All groups share one centre, and each spreads out both ways along 14 directions, with some noise.
(in the rows, 128 means zero)
Some rows, each with its group after it:
[153 122 103 157 121 134 115 103 139 123 116 114 104 144 132 146 108  89
  78 146] : q405
[110 173 135 141 152 133 151 157 143 147 116 112 146 131 134 141 157 123
 136 135] : q935
[149 158 159 144 178 112 129 148 131 128  78 104 145 105 150 139 138 177
 113 120] : q935
[134 164 140 133 145 128 150 142 140 131 147  83 104 148 164 134 115 125
 104 134] : q565
[148 143 142 118 131 133 116 111 127 131 118 115 157  70  99 151 155 124
 119 120] : q609
[137 119  84 120 134 137 136 135 143 112 147 124 156 133 106 182 145 114
 127 153] : q729
[121 136 158  87 128 121 115 128 131  89 157 135 106  77 125 143 113 144
  99 138] : q935
[136  84 124 119 111 132 168 124 121 155 108 129 133 137 104  99 151 121
  88 144] : q565
[139 182 130 123 171 172 169 139 146 109 146 154 125  62 134 127 172 148
 136 105] : q405
[114 125 141 125 161  82 135 138 121 135 100 126 103 166 146 129 109 150
 174 112] : q729
[112 216 161 139 171 123 135 119 127 143 140  84 137 136 128 159 118 124
 117 119] : q935
[100 187 141 156 173 110 138 148 144 156 106  76 157 133 142 146 163 131
 112 142] : q935
[144 161 120 147 168 153 179 135 135 136 128 144 127 115 159  70 145 159
 142 113] : q935
[132 110 168 114 101 115 110  98 104 149 123 104 140  92  81 173 155  84
 100 156] : q729
[162 127 172 115 153 104 124 163 164 128  96  76 136  90 153 154 156 132
 172 105] : q935
[137 117 122 141 150 143 130  87 154 126 167 127 147 158 102 110 101  96
 128 127] : q609
[184 116 152 107 158 135 134  89 150 120 141 103 134  86  98 136 107 101
 119 115] : q405
[157 151 185 127 129 128 128 116  85 134  79 150 125 118  98 162 115 162
  83 125] : q565
[178 135 132 148 141 132 139  76 111 125 121 113  86 119 124 160 153 108
  61 130] : q405
[139  96 119 137 146 141 119 123 125 123 138 112 130 111 128 135 114 111
  95 137] : q405
[141 142 113 139 147 116  98  69 102 109 130 166 158 109  98 117 121 165
 124 129] : q609
[124 135 122 140 113 128 117 147 125 139 117 127 137 119 144 129 126 125
 142 139] : q609
[139 111 128 121 109 171 107 146 188  97 166 131 167  75 138  69 133 130
 123 123] : q729
[140 128 133 139 128 143 124 172 158 127 123  94 114 125 165 147 101  96
 133 135] : q609
[157 142  89 136 167 136 138 151 182 110 153  93 131 139 176 121 104 117
 186 112] : q565
[163 129 132 148 140 128 137 136 150 150  89  80 140 121 150 107 151 128
 111 112] : q935
[134 159 157 153 160 155 118 119 163 100 115 165 171 169  85 147  99 150
  80 135] : q405
[139 136 136 135 157 123 130 111 132 119 139 115 142 138 127 122 126 150
 104 133] : q609
[126 120 116 144 134 128  92 144 124 119 114 143 146  91 134 140 102 129
 152 148] : q565
[159 120 108 144 164 115 154  98 143 124 120 134 138 137 133  82 139 157
 111 147] : q609
[164 119  91 142 123 168 126 136 128 102 149 134 103 109 172 122 135 134
 120 104] : q729
[ 81 188 144 138 168 120 113 105 128 131 145 100 121  75 126 137 160 113
  92 122] : q405
[114 172 138 130 148 135 137 119 147 126 114 135 136 145 113 117 131 144
 108  97] : q729
[126 187 140 153 167 149 182 146 155 132 111 149 128 149 139 113 185 155
 115 125] : q935
[125 142 145 119 172 163 177 142 129 145 118  91 150 119 103 162 176 121
  72  93] : q729
[206 125 103 105  84 124 158 111 138 141 118  86 151 128 124 129 143 124
 120 138] : q609
[144 134 168 142 153 143 133 119 148 138 124 129 172 103  96 126 147 115
 116 152] : q609
[156 124 170 148 151 122 120 128 148 126 104 122 128 141 125 147 107 118
 118 144] : q609
[134 114 105 133 142 115 131 156 107 136 105 125 127 110 147 140  98 140
 135 166] : q565
[117 137 204 125 154 136 141 142 140 147 113 130 180 121  83 135 156 135
 129 132] : q405
[158 110 127 141 168 128 118 109 136 118 122 101 117  98 147 126 150 129
 114  96] : q565
[155 130 140 111 140 128 170 133 128 133  98 128  94  97 135 119 154 141
 105 116] : q609
[153 125 175 122 142 147 119  97  86 120 145 119 144 123  98 154 108 153
  77 115] : q609
[139  84 168 109 166 152 122 145 107 117 134  79 132 147 123 156  85 148
  68  80] : q729
[151 121 132  93 172 167 151 147 153 103 132 121 140  72 106 152 124 127
 106  92] : q729
[148 161  99 151 171 147 165  95 135 127 117 147 120 133 120 118 148 130
 106 106] : q935
[104 139 154 137 147 135 103 134 114 143 100 116 153 100 105 152 131 124
  96 107] : q729
[142 139 125 147 167 124 141 140  96 114 102 150 125 122 145 169 188 184
 129 130] : q405
[176 122 105 125 116 167 141 108 109 140 107 133 129 114 102 156 148 110
 127  71] : q609
[177 154 105 130 123 141 151  96 156 125 140 118 119 135 133 105 101 108
 120 128] : q935
[108 138 144 117 162 134 140 131 140 115 150 121 142 131 109 144 133 132
  98 133] : q405
[155 122 133 144 116 133  93 106 105 124  86 148 131  98 101 165 120 124
  93 132] : q565
[ 91 154 122 139 199 137 135 150 132 113 134 120 143 137 127 176 140 142
 116 117] : q405
[190 128 166 167 103 181  95 137 132 119  99 143 149  94 138 133 135 127
  94 130] : q729
[146 131 173 123 139 120 123 124 119 124  98 145 144 119  99 158 126 145
 123 137] : q935
[155  94  94 117 135 147 146 153 144 113 132 127 145 127 118 169 128 116
 127 145] : q729
[149 112 159 126 131 117 139 130 124 133 107 123 112 118 129 132 136 134
 109 142] : q565
[137 152 149 140 128 136 147 118 148 146 141  95 112 103 150  83 123 100
  90 148] : q405
[130 146 138 125 147 134 120 112 137 134 143  97 151  75 118 134 168 113
 124 115] : q405
[131  98 119 104 161 160 146 146 122 111 122 131 131 109 107 146 111 143
  73 105] : q729
[130 115 138 158 127 145  91 132 106 102 163 132 162 146 144 147 151 164
 107 153] : q729
[185  93 137 178 112 112  79 115 159 117  99 117 152 135 152 114 123 124
 111 182] : q565
[155 139 143 110 144 131 154 127  84 135 106 119 146 106 115 128 117 187
  74 130] : q565
[104 108 157 135 138 131 110 124 119 117 156 122 152 145 120 120 126 148
  86 147] : q565
[117 113 123 120 154 139 152 164 104 141 102 112 113 136 131 170 117 130
 105 113] : q729
[118 121 129 144 161 112 146 100  56 172  69 142 146 138  85 128 108 158
  74 135] : q565
[132 116 159 111 173 121 152 117 122 134 156  76 120 150 140 106 119 148
 105 100] : q565
[162  72 124 114 119 125 133 137 108 151  85 105 120 108 121 163 157 106
 156  92] : q405
[152 147 139 137 120 134 126 134 141 126 110 121 131 123 134 137 127 126
 125 130] : q609
[167 101 110 121 142 161 158 127 161 111 118 159 134 117 108 109 113 125
 115 121] : q405
[136 174 147 172 148 127 150 136 123 167 114 128 155 156 144  97 107 134
 156 168] : q935
[149  97 105 156 137 119 127 114 121 130  99 111 133 175 135 124 140 144
  80 123] : q405
[153 122 159 122 140 142 130 125 135 127 129 103 162 116 125 108 147 157
 114 102] : q565
[122 139  55 139 200 129 151 109  80 145  92 123 168  96 102 152 135 159
  94 113] : q565
[126 131 160 110 123 120 123 159 111 138 116 113 118 105 130 163 102 115
 146 140] : q935
[115  74 132 120 120 140  97 142  87 129 144 121 116  87 138 139 106 114
 130 121] : q935
[193 122 161 131 140  99 136 117 106 129  55 109 134 100 128 141 170 190
  64 136] : q609
[193 109 110 126 128 126 146 117 154 118 109 135 117 109 137 111 104 123
 140 144] : q405
[148 159 173 139 191 110 115 122 136 107 157  84 164 142 141 170 143 166
 143 131] : q729
[132 144 147 119 125 106 150 113 119 141  75 161  93 151 102 140 129 129
 138 103] : q729
[ 99 129 129 172 136 144  96 135 142 114 150 116 143 138 157 115 170 136
  86 142] : q935
[184 119 120 145 136 130 117  88 125 106 123 157 130 115 129 102  81 145
 105 156] : q609
[171  89 124 122 144 129 139  91 126 118 127 122 124 121 117 108 128 138
  90 116] : q935
[130 140 105 106 147 140 172 143 109 133 125 124 148 105 117 128 141 162
  92 138] : q565
[181 160 134 127 167 121 127 136 182  96 122  83 113  86 161 147 108 123
 113 136] : q609

New rows, each followed by its group:
[156  95 161 148 133 111 104  78 122 128  94 121 120 152 105 125 121 131
  68 121] : q609
[146 156 120 107 143 132 154 126 154 122 116 103 125 101 123 129 143 131
  90 114] : q935
[173 124 153  82 157 124 152 112 115 103 163  99 114  98 124 149  97 154
  92 135] : q609
[134 119  96  97 145 138 130 101 131  90 121 138  86  80 117 141 163 141
  78  66] : q609
[109 111 135 125 156 135 131 138 115 129 156  88 110 128 155 124 121 127
 106 103] : q565
[142 152 158 129 130 155 157 132 144 166 147 112 172 143 102 129 150  92
 202 104] : q935
[106 130 102 145 125 140 109 133 124 119 133 130 130 105 144 115 144 132
  93 137] : q405
[144 100 164 106 140 121 143 128 111 141 123 100 102 110 134 108 103 129
 108 116] : q405
[144 124 102 159 157 138 128  93 117 150 112 125 161 120 107 125 135 109
 132 119] : q935
[176 107 159 140 176 119 119  86 168 132 113 114 168  97  71 154 100  76
 124 168] : q405
[149 115 120 162 136 104 136 135 114 155  68 132 156 121 140 106 167 160
 134 153] : q609
[125 124 140 184 143 147 109 131 119 150  71 153 115 108 141 107 136 117
 122 112] : q609
[157 148 138 157 123 139 112 126 165 149 114  84 148  89 154 101 155  94
 142 117] : q729
[146 101 109 135 127 139 127 157 132 127 125 111 137 123 142 150 116 115
 124 154] : q729
[146 172 168 154 143 145 132 137 131 134 115 129 127 158 137 153 130 130
 144 112] : q935
[153 172 119 111 162 133 154 124 117 109  91 155  93 118 105 190  84 137
  99 113] : q729
[139 122 165 127 136 132 124 129 100 120  90 169 139 125  90 165 121 162
  98 136] : q935
[ 98 156 118 120 170 102 149 141 126 129 119 129 119 150 133 139 121 152
 141 120] : q729
[163 121 120 147 102 151  85 102 158 111 121 136 132  87 129 101 121 104
 123 110] : q565
[164  95  57 165 123 157 153 173 147 114  91 152 106 184 177 117 101 140
 114 138] : q405
[109 152 171 125 136 111 111 129 127 139 111  81 126  98 126 150 152 119
  87 123] : q935
[159 142 132 161 147 138 115 112 124 141  88 136 165 125 106 152 126 124
 143 119] : q935
[137 125 141 125 132 134 117 135 132 111 115 139 133 120 110 163 137 134
 113 130] : q935
[155  92 150 167 113 143  99 119 188 117 120 116 142 148 125 133 187  85
 128 124] : q565
[207 128 203 130 123 118 120  93 154  90 111 157 107 158 116 134 101 157
 103 137] : q565
[148 140 109 195 160 153 106 138 137 140 106 149 158 137 144 151 144 102
 217 116] : q935
[110  89 124 133 106 129 150 151 132 157 105 116 122 153 126 116 148 103
  97 145] : q405
[156 128 136 118  78 126 124 115 118 121 109 135 113 141 130 117 144 152
  98 115] : q405
[125 141 111 122  90 155 101 103 142  97 137 146 104 122 128  84  78 134
  56  96] : q405
[153 189  99 167 157 107 138 119 130 149  96  95 117 125 157 167 144 106
 147 144] : q729
[122 118 136 136 154 153 123 128 107 126 127 130 131 107 121 144 138 134
 106 100] : q609
[ 96 207 217 149 136 159 116 112 127 165 144  75 143  79 117 117 163  92
  78  99] : q405
[101 168 155 134 194 128 153 160 106 135 112 132 119 101 145 156 173 163
 151 100] : q729
[135 127 100 149 167 124 140 119 147 137 130  88 144 115 140 127 165 110
 118 132] : q405
[160  92 111 162 146 129 119 118 154 146  93  88 167 118 131 112 182 117
 118 111] : q935
[157 109 152 130 138 126 128 107 114 116 106 173 131 122  97 136 118 152
 117 148] : q935
[154 127 146 130 170 110 159 131 116 138  98 122 112 109 141 137 150 146
 140 130] : q405
[110 101 173  90 157 127 151 159 106  88 161 168 118 159 120 146 121 198
 126 137] : q729
[114 164  98 199 154 152 102  89 131 137 157 153 152 156 120 139 139  81
 170 138] : q935
[173 105 175 149  96 129 101 115  90 142 112 128 118  74 131 159 165 107
 124 160] : q729
[147 101 113 165 161 151 103 116 108 111 113 182 162 115 108 134 111 150
 127 142] : q609
[159 134 148 133 129 150 122 141 126 111 145 125 148 110 156  94 105 174
 112 132] : q405
[ 82 204 139 111 125 108 143  96  99 136 130 112  56  74 152 104 190 140
  76  85] : q405
[134 130 140  95 133 135 161 136 115 134 126 135 134 105 107 126 113 142
 116 135] : q935
[155 132 115 117 146 136 170 130 127 152  87 117 125  96 123 117 136 126
 121 105] : q935
[150 104 123 160 121 120  87  81 133 105 135 139  90 136 135 139 123  96
 104 145] : q935
[120 145 129 134 151 128 133 149 112 133 118 106 115 115 161 131 146 153
 130  99] : q405
[141 125 149  64  90 132 130 184 122 113 118 119 134 107 110 190  64 134
 117 154] : q935
[160 110 126 141 121 126 105 127 118 125 109 124 111 101 155 116  91 124
 127 136] : q935
[118 133 126 138 132 131 109 127 142 125 107 120 129 109 125 137 159 121
 112 105] : q609
[ 95 114 184 107  99 135  92 170 103 114 148 151  96  86 138 161 109 118
 156 143] : q935
[120 124 169 132 177  77 120 112  90 143 124  67 108 182 149 150 106 154
 123 105] : q729
[168  70  92 143 127 165 154 136 127 127 136 133 102  83 152 113 131  95
 104 163] : q405
[123 122  95 169 126 143 127 129 100 143 116 116 115 142 166 113 155 134
  99 116] : q729
[179 107 165 124 173 146 126 159 136 109 117 107 133  98 148 157  99 146
 134 119] : q729
[143 109 156 145 130 122 113 104 107 149 100 120 115 115 118 130 137 108
 118 115] : q935
[158 105 123 147 143 170 117 118 127 113  99 202 170  76  73 150 142 130
 130 139] : q609
[125 113 157 123 158 118 133 147 137 125 131  86 164 129 123 154 166 149
  92 143] : q609
[ 96 138 104 123 165 116 140 140 104 139 121 109  75  88 170 111 127 132
 141  87] : q729
[109 116 169 158 145 120 126 146 113 152  91 114 126 136 137 138 177 135
 103 129] : q935
[100 160 131 102 115  98 118 123 134 121 142 141  84 102 145 123 118 118
 195 106] : q729
[177 137 141 132 111 132 124 128 160  98 136 112 111 129 150 152 125 122
  95 155] : q565
[125  69 114 127  95 135  94 159 134 116 110 120 115  83 151 131 147 115
  97 138] : q935
[122 180 137 138 172 166 207 142  97 140 129 156 120 170 134  99 126 186
  74 120] : q935
[173  76 141 170 118 132  88 137 143 116  79 144 125  96 164  99 156 142
 136 129] : q935
[119 116 121 152 152 152 130 145 112 148 133 124 166 122 125 132 139 125
 147 130] : q609
[123 115 146 124 175 107 129 121 108 132 157  85 143  87 159  73 113 170
 111 145] : q935
[139 129 142 133 136 121 125 115 115 130 114 126 118 115 126 127 129 134
 105 130] : q729
[143 114 114 122 145 124 126 120 160 100 148 117 151 160 111 156 123 129
 116 134] : q609
[119  58 122 126  94 134 100 114  95 149 101  86 132  89 121  96 140 126
   4 126] : q935
[173 141 115 118 116  82 102 135 159  89 107 105 165 116 140 158 139 178
 108 186] : q609
[120 117 129 116 147 134 139 148 124 131 114 131 154 114 104 162 143 134
 124 133] : q935
[151 123  94 127 127 120 142 115 113 120 108 168 145 124 117 116 144 170
 138 143] : q609
[118 134 114 153 147 128 134 118 123 163 125  99 133 130 130 131 140  87
 146 127] : q935
[110 101 140 115 139 109 117 135 143 142 101 128 136 100  99 136 100  98
 139 144] : q405
[155 104 135 135 126 135 154 134 138 148 105 101 142 142 130 101 153 133
  91 126] : q935
[125 116 164 116 124 153  97 127 109  96 144 110 125 112 126 149 136 163
  42  95] : q935
[119  96  95 130 100 133 114 140  95 130 137  99 104 121 167 125 147 133
  94 121] : q405
[149 105 133 125 130 139 149 134 111 139  87 134 111 132 112 158 124 121
  99 115] : q729
